There are 5 ways to turn a row about zero (a turn may also mirror it). The second row of each pair is the first, turned, with some noise. The first 45 pairs use one turn. New pairs use 2 turns, one after the other, and a turn may come again.
Known pairs, each followed by its turns in order:
[  2   1   4   3  -6   3   5 -21]
[ 14   8   1 -15  -5  -3   4   4] | K704

[  5 -10   8   4 -11   1  -4   3]
[ -1  -3 -10  -9   6   1   4 -11] | K704

[ 8 -1  6 -1  1  6  2  2]
[-1  3  5 -2 -3 -3 -9 -2] | K506

[-11   8  -6  11  -2   1   7 -11]
[  1   5   1 -10  10  17   2   3] | K238

[10  6 -4 -5  0 10 11 -8]
[-10  -3 -15   5   9   3   3   2] | K238

[ -3   1   8   5  -6  23 -25   4]
[-28   7  -9   5  -3 -16  -8  -5] | K506

[-8  4 -8  1  3 -2 10 -4]
[  4   1   4   5 -10  -8  -4   6] | K704

[ -1  -3 -10  -2   2  -2  -1   1]
[ 3  1 -6  5  3  5  2  5] | K102

[ 0  5  3  1  0 -8  3  7]
[ 7  3  1  7  5  3 -3  1] | K506

[-10  10  -1   0  10  -1   8  -7]
[-1  8 -4 -1 -1 17  8 -2] | K238

[ -6  -1   2 -12  -2   3  -1   4]
[-4 -9 -2 -1  5 -2 -2  9] | K704

[ -7  13   2  -8   8 -13 -18  17]
[ -2 -16 -11 -19  -5   5  16   9] | K102

[  4   8 -11  11  -1  -9   6   2]
[ 6 10  1 -1  4  9  5 13] | K506

[ 16 -23   6  -2  15 -11  18  13]
[ 12 -17  -3  24   1  -8   3 -24] | K238

[  5  -1 -11 -10   8  -1   6   3]
[ -6   4 -16  -3  -8  -2   2   0] | K63

[ 2  1  7  2 -9 12 12  8]
[  5   8   1  -3  -1 -17  -1 -10] | K102

[ 5 -8 -5 -4  6  9 -4  3]
[-6  2 -9  8 -5 -5 -2  6] | K102

[ -1   5 -18  11  -5 -15  -7  -2]
[-5  5 -2  4  6 14 17 13] | K506

[-4 14 -1  5 19 -9 -2  2]
[  2  -1   7   5 -13  18   9   2] | K238

[10  2  0 -8  2  7 -1 17]
[ 5 -4 -9 13 -9 -8 -5  8] | K238

[ 9 -5 -1  1  0 13  0 25]
[ 16  -7 -11  12  -4 -13  -7  11] | K238

[-1 -5  9 12  3 -3  9  0]
[  5  -4   6  -3  -6  -3   6 -13] | K704

[ 12 -10  -2   4   0   1   8  -3]
[  2   2  -1 -10  -8   5  -8 -10] | K704

[  3  -1 -16  -7  -2   7  -1  -2]
[-6  7 -1  8 10 -4  0  9] | K238

[ -5  -2 -11  13  -4  -6   5  13]
[-11  10   6 -11   6  -6   3  10] | K63

[-6  2 17 -6 -6  3 -2  5]
[ 4 -8  5 16  7  1  2  6] | K63

[-16   6  -5   2  -5   5   6   0]
[-6 -6 -2 -3 16 -7 -7  2] | K63

[ 0  2  8  6 13 13 -2  8]
[-10   8   4  12   5   7  -2 -10] | K63

[ -4 -15  -1   7   4  -6   2   4]
[ 0 10  2 -5  1 10 -3 11] | K63

[-20   5   0 -12  -7   0   2   1]
[ -3 -17  -8   4  11  -5  -6   9] | K63

[  6  14   4  -6 -15   0   3   0]
[ -1   0  12   6   6 -11  -2  11] | K506

[-24  10 -13  16  -4   5   7   2]
[ 12   0  -8  23 -16 -11  10   5] | K704

[ -5  -5 -24 -11   2  15   0   5]
[ -5   3 -21  15  13  -9   5   8] | K102

[-16   1  -2  -2   5  -4  -6  -2]
[  2 -16  -1   1   7   3   6   4] | K102

[ 3 -7 -8  0  3  4 12 -4]
[ 5  8  1 10  5 -4 -5  6] | K102

[-15  14  -7   9  -7 -10   8   3]
[  6   7   5  -5   1  22 -13   1] | K238

[ 6  4 -4  6  9 -2  1  3]
[-1  5  8  7 -3  5 -3 -6] | K704

[ -9   4   0  -1   0 -22  14  -1]
[22 -6  0  9  5  8  9  5] | K506

[ -4  -6   8 -21  20  -2   4  -8]
[  8 -26  -3  -7  -5   4 -11  -9] | K506

[  0   2   3   2  12   1 -16  13]
[-17   0  10   9  -9   7   2  -1] | K63

[ 19   6   1  -2 -11  -5   5   4]
[  8   6  -2  -3  13   1 -16 -11] | K704

[-22  25  -3  -1   6  -5  -6 -13]
[ -8 -18  13  -9  23   5  14   6] | K102

[ 15   1   2   0  -8  17 -16   9]
[  0   7  15  15 -13 -13  -6  -7] | K63

[ 5 -3 20 -3  0  4 -1 -3]
[  0  -5   5   8 -12 -10 -11  -7] | K506

[-1  8 21 -5  3  2  2 -2]
[ -2  -7  11 -14  -4 -10  -6   0] | K102

New pairs, each followed by its turns in order:
[-1 16  1  6  6  0 -4 -8]
[  8   9   3   3  -1  -5 -13   7] | K704 K506

[ 2 -3 19  4  3  2  1  0]
[ -1   4  -5 -14  -3  -7 -11   3] | K238 K704

[  5   0   7 -22  -1   2   2  -6]
[ -1  11 -11  -1 -10   1  -8 -13] | K63 K704

[-5  0  5  7  3  0 -9 -5]
[-7 -6  3  3 -6 -7 -7 -3] | K63 K102

[ -6  -5   0  -5 -13  -5   0  -1]
[ 6 -1 -7  0  3 10  2  7] | K704 K102

[  9  12  -8 -11  -5  -6  23   0]
[-14  14   0  -4  18  10   9  -7] | K704 K704

[  1 -15 -12   0  10  -4   8   0]
[ -8  -4   1  11   3 -11  14  -2] | K704 K506

[15 17  4 -6  4 10 13 -3]
[-11 -19  -3   9   1   2  17   5] | K102 K63

[ -4 -13  -3   3   0  -6  -1  17]
[  1  -4 -10   0  -6   2  19  -3] | K704 K506

[ 1  5 -5  7  0 -8 -4 -1]
[ 9 -8  0 -1 -3  4 -2  3] | K102 K704

[  3  -1  -9 -23 -14  -7   1  15]
[-14   9   5  22   6   1   4  15] | K102 K238

[  1  -3 -10   1   0   1   7  -5]
[ 4 -6  0  1 -3  7  5  7] | K102 K238

[  0  -1   3 -11  -1   7  -3   6]
[ 4  0  1  4 -2  7  9 -7] | K63 K102

[-1 -2  6  2  9  2  4 -9]
[-5 -1 -6 -1  5 -2  9  7] | K63 K238

[  2  -1   5  -4   0  10  -6 -16]
[-7 -2 -2  2 -1 -4 17  4] | K102 K704

[-1  7  2 10  3 11 -7  7]
[  5  11 -14  -3  -5  -5  -1  -1] | K238 K102

[  8  -8  21 -18  -7  -5  15 -10]
[ -1  32  -1   9 -10   3   7   4] | K63 K102

[  0  12 -25   4  -5  -1  -5 -16]
[-17   5  -7   5  17  10  -6 -16] | K102 K63

[-15 -20  20  25  11 -16  -2  -2]
[ -6   4 -10 -11  -1 -20 -35  -9] | K63 K506

[ 24   1   6  -1  12 -25  15  -7]
[ -4  -6   9  30  -8 -20   8  -7] | K102 K63

[10 -1  7  9 -2 -2  7 -5]
[ -4   5   1 -11  -3  -2   0 -12] | K506 K102

[  3  16  -4 -13   1   2   1  19]
[ -4   0  -1 -19  16   4   2  13] | K63 K63

[  2   9  22   4   1  -1 -11  -4]
[15 14  6  6 10 10 -4 -5] | K63 K63

[  2  25 -24  -1   1  -5  -3 -12]
[ -7  17  -4  17  10   1 -14  21] | K704 K506

[-10  -1 -16  -1   1   5   1 -12]
[  4   7 -11  -9   2   1   9 -13] | K704 K102

[-10   0  14   1  -2   7  -3   6]
[ 4 -7  9  5 -6  6 11 -7] | K102 K506

[ 4  2  9  4 11  9 15 -9]
[  0   2  -5  -8  -1   1  -4 -22] | K63 K63

[ 1 10 -5  0 17  6 -5 -8]
[ 11   5 -11   6   9  -3  -5 -11] | K102 K506

[-2  8 -2 -3 25 -2 -9  1]
[ 19  -1 -14   0  -5 -15   2  -4] | K102 K102

[ 20   2   0   4   0 -14   0  -3]
[  3 -18   0   3  -2   6   3 -16] | K704 K63

[ 9  4 -7 -7  1 -7  3 -7]
[  8   1  -9  -7  -4 -10   0   3] | K63 K63

[ 2 -1 10 -3  5  7  4 14]
[-4  7 11 -3  1  6 10  4] | K238 K506

[-10   0   6  -5   9 -13  13   4]
[  7   6  -7  11   5 -14   8  10] | K63 K102

[-6 11 -5 16 -1  3  3  2]
[ -1 -16  -1  -5   9   8  -5   3] | K704 K238

[-12  -1  -3  -5  13  10  -5   0]
[  0  -6 -10   5   0  15 -11   1] | K238 K238

[ -8   5  -2   2 -13   2  20   0]
[ -7 -15  -1  13  -6   8  -6 -10] | K506 K238

[-10   8  -2 -12   5  -1  -2 -15]
[  8  -4  -9  -1   7 -16   0  11] | K238 K506

[  5  -2  18  -4   9 -10  20   6]
[  8  -7 -16  12  13  16   2   8] | K63 K238

[13  3 11  3 18  1  6  0]
[  4  -1  -3  -5 -15  -4 -19  -2] | K102 K238

[ 3 -6 -2 -4  0  3 -2 -6]
[ 1 -4 -2 -6  1 -5  0  4] | K506 K704

[-2  4 -7  1 -7  1 -2 16]
[-2  1  4 13 -2  8 10  1] | K704 K102

[ -4  -1  17 -18 -22  -1   7  21]
[  4 -19  15 -17 -24 -11  -3   0] | K238 K63

[ 9  8  3 14  1 10 -1  1]
[ -2   6   5 -11 -10  -7  -6   9] | K704 K506

[-7  2 -4  0 -4 22 -7  3]
[  2  14 -11  13   0  -9   8  -2] | K704 K102

[  3  -4 -12   6  -7  19   2 -10]
[-14 -13   2   9  -4  10   0  12] | K63 K506

